There are 3 ways to turn a row about zero (a turn may also mirror it). The second row of each pair is the first, turned, with some noise. The first 27 pairs use one turn. New pairs use 2 turns, one after the other, and a turn may come again.
Known pairs, each followed by its turns in order:
-38; -33; -24; 28; -4; -16; -30; -35
-38; -37; 0; 7; 11; -42; -27; 35
nesu

-38; -17; 0; 22; -38; -9; -29; -10
30; -42; 6; -17; -8; -9; -3; -40
Bir

14; 26; 0; 30; 31; -5; -1; -28
0; 6; 22; 17; -5; -8; -45; 35
Bir

0; 15; -25; -37; -17; -5; -11; -40
12; 25; 53; 2; 6; -9; 18; -17
Bir

30; 40; -18; 19; 11; 0; 38; -2
-28; 36; 13; -11; 21; 3; -38; -24
zifa

-34; 31; 2; 6; 16; 18; 31; 26
-33; -17; -2; 16; 34; -22; 0; -37
zifa

5; 11; 40; -25; 38; -6; -24; 24
-31; -17; -32; -13; -28; -34; -8; 26
zifa

38; -2; -29; -10; 3; 34; -10; -7
20; -10; 5; -30; -18; 19; -27; -23
zifa

-9; 13; -5; -14; 40; 8; 9; -26
8; -16; 11; -42; 11; 7; 24; 11
nesu

12; 30; 6; -15; -9; -10; -2; 40
-31; 3; -14; 22; -23; 13; 17; -10
Bir

-7; 19; -16; 2; 15; 28; -22; -10
14; -7; -1; 1; -20; -21; -12; -30
zifa

0; 25; -21; 26; -12; 12; -21; -34
-39; -24; 42; 3; -3; 4; 5; -5
nesu

-18; 1; 6; 34; -25; 35; 32; 12
-5; -1; -32; -45; -23; -31; -7; 4
Bir

-34; -37; -37; 27; -10; -26; -9; -11
20; -4; 45; 46; -10; 24; 31; 9
zifa

-11; -19; 40; -37; -14; -22; -41; 11
4; -13; -32; -11; -27; -16; 43; 50
zifa

0; -18; -15; -33; -40; 16; -36; 34
-29; -30; 9; -22; -1; 24; 43; -37
Bir

-37; -15; -32; -15; 35; -8; 4; 20
37; -12; 5; -25; 8; -8; -37; 34
nesu

2; -3; 18; -39; -18; 3; 13; 30
30; 18; -31; 16; -27; 15; 8; -2
nesu

10; -16; 23; 14; 32; 21; -6; -35
-12; -25; -12; -22; 29; -11; 25; -20
nesu

-13; -24; 10; 40; 35; 18; -32; 33
-13; -41; -30; -12; 9; 31; -47; 3
Bir

40; -40; -38; 32; 12; -12; -28; -39
-70; -10; -14; -24; 37; 7; -36; 2
nesu

30; -3; -24; 39; 30; -2; -24; 7
-5; 16; 9; 26; -37; 20; -40; -12
zifa

21; -34; 39; -11; -24; 35; -37; 37
15; -24; -71; -12; -22; 30; 2; 14
zifa

5; 14; 28; 38; -34; 8; 4; -29
-37; -3; 15; 39; 4; -15; 36; -15
nesu

-8; 2; -15; -36; 31; 26; -28; 27
34; -29; -4; -34; -25; 20; -24; -12
nesu

15; -11; 1; -38; 13; 29; -25; -5
-16; 11; 26; -22; 12; 44; 10; 2
Bir

0; 0; 12; -29; -6; 27; -8; -32
10; 22; 27; -30; -7; 17; 11; 1
Bir

New pairs, each followed by its turns in order:
-4; 27; -22; -8; -35; 30; 37; -36
-9; -24; -35; 26; 48; 10; -22; -19
nesu zifa

22; 21; 6; -3; -6; 23; 8; 13
-5; 14; 36; -4; 18; -4; 1; -10
zifa Bir

-12; -34; 35; 6; 26; -11; -32; -33
17; 5; -1; 23; 54; -12; 13; -32
nesu Bir

-6; 8; 26; 25; -24; -27; -12; -34
12; -38; -2; 10; -12; 7; 40; 33
Bir Bir

-30; 27; -25; 27; -6; -18; -15; -40
18; 6; -2; 34; -46; -19; -3; 34
zifa Bir

-22; -26; -4; 32; 6; 34; -4; -33
6; 3; -42; -35; -41; 5; -12; -8
Bir nesu

-40; -16; -21; -6; -7; 9; 8; 39
21; -11; 53; -7; -10; -24; 2; 3
Bir zifa

38; 16; -22; 28; -22; -33; 12; 18
6; -1; -22; -1; 9; -42; 7; -49
zifa zifa

16; 22; -39; 9; 34; 13; -10; 7
22; -30; -28; -28; -12; -33; -4; 13
nesu zifa

-39; 31; 13; -28; -15; -4; 13; -11
26; 35; -19; 38; 23; -6; -1; 9
zifa Bir

35; -17; 26; -13; 14; 10; -2; -21
8; -16; 8; -9; 15; 25; 3; 42
nesu nesu

-11; -23; 4; 29; 11; -1; 40; 38
-14; -11; 50; 4; -31; 22; 6; -24
Bir zifa

-12; -8; 24; -2; 27; 30; 29; 28
9; -34; 31; 35; -29; 7; 0; 12
zifa zifa

-17; 13; -34; -6; 12; -38; -34; 35
5; 19; -33; -26; -38; -7; 39; 16
nesu zifa

1; 21; 20; -20; -38; -32; 9; -25
-2; 53; -9; -8; 37; 16; -14; 6
Bir zifa

-26; 3; -37; 21; 36; -30; 32; -30
39; -11; -24; 16; -41; 31; -35; 8
zifa Bir

-39; 9; -5; -2; -38; 31; -40; -4
-35; 31; -3; 10; 33; 32; 19; 25
zifa nesu

19; -26; 19; -21; -25; 10; -35; -22
21; -11; 32; 16; 12; 21; 27; -21
nesu zifa

-1; -16; -36; -25; 8; 20; 18; -22
19; 1; 3; -12; 3; 45; 17; 19
zifa Bir

27; 37; 7; 40; 29; 17; 38; 3
-18; -38; 30; -41; -25; -32; -8; -4
zifa nesu

2; 31; -18; -9; -35; 24; 21; 40
0; 12; 39; 8; 36; -13; 47; -3
Bir zifa

39; -4; 27; 35; 1; -28; 41; -9
-43; 13; -1; 12; -12; 59; -3; -15
Bir zifa

-15; -9; 30; 38; 20; -13; -11; -2
29; 3; 3; 43; 21; -2; -10; 5
nesu Bir

39; -32; 13; -10; 18; 33; 36; 38
-35; -43; 21; -4; 8; 11; 9; -51
Bir zifa

-38; -4; 26; 7; -23; 4; 35; -19
-2; -18; -48; 23; 9; -27; -13; 20
nesu Bir

35; 6; 29; -11; 31; 28; 16; 6
-4; -21; -9; -30; -33; -4; -42; 11
zifa nesu

27; -35; -35; -8; 12; -4; 33; 34
-3; -8; -10; -11; -53; -13; -30; -40
nesu zifa

18; 40; 32; -17; -6; -24; -8; 23
13; 22; 23; 19; -38; -27; 25; 2
nesu Bir

-23; -10; 28; 17; -40; -37; 15; -37
-47; 54; -21; 0; 9; 24; 6; -12
Bir nesu

22; 40; 27; -37; 39; 38; 21; 0
3; -18; 41; -15; -47; -21; 43; 33
zifa zifa

-18; 28; -34; -4; -37; 30; 23; -10
38; 26; 12; 39; -11; -5; 16; -25
Bir Bir

24; 18; -18; 40; -30; -19; 37; 24
-31; 15; 38; 33; 5; 35; 31; 17
Bir zifa

-13; 22; 5; -13; 41; 29; -11; -12
2; 5; -56; -6; 5; 18; 17; 10
nesu nesu

39; 40; 1; -2; -17; -33; 16; 4
-2; 38; 7; 1; -54; -17; -12; -9
nesu Bir

-27; 1; -28; -18; 12; -27; 22; 31
-23; 19; -34; -25; -33; 12; -6; -6
nesu zifa

-37; -22; 24; -34; -12; -23; 36; -1
2; 25; -59; 14; 36; 18; -12; 3
zifa Bir

19; 29; -40; 17; -10; 38; 5; 26
-15; -19; 17; 25; 11; -21; 58; 13
Bir zifa

-18; 35; 2; 38; 16; 10; -14; -17
2; -7; -9; 7; 24; -22; -1; 51
nesu zifa

-15; 25; 19; 40; -11; -31; -6; -24
13; 37; -19; 5; -22; 36; 7; 24
Bir zifa

22; 27; 31; 13; 16; -2; -31; -3
-17; 15; 34; 4; -35; 0; -19; 13
zifa nesu

37; 17; 12; -40; 14; -2; -36; 8
3; 22; 42; -26; -4; -11; 39; -24
nesu Bir

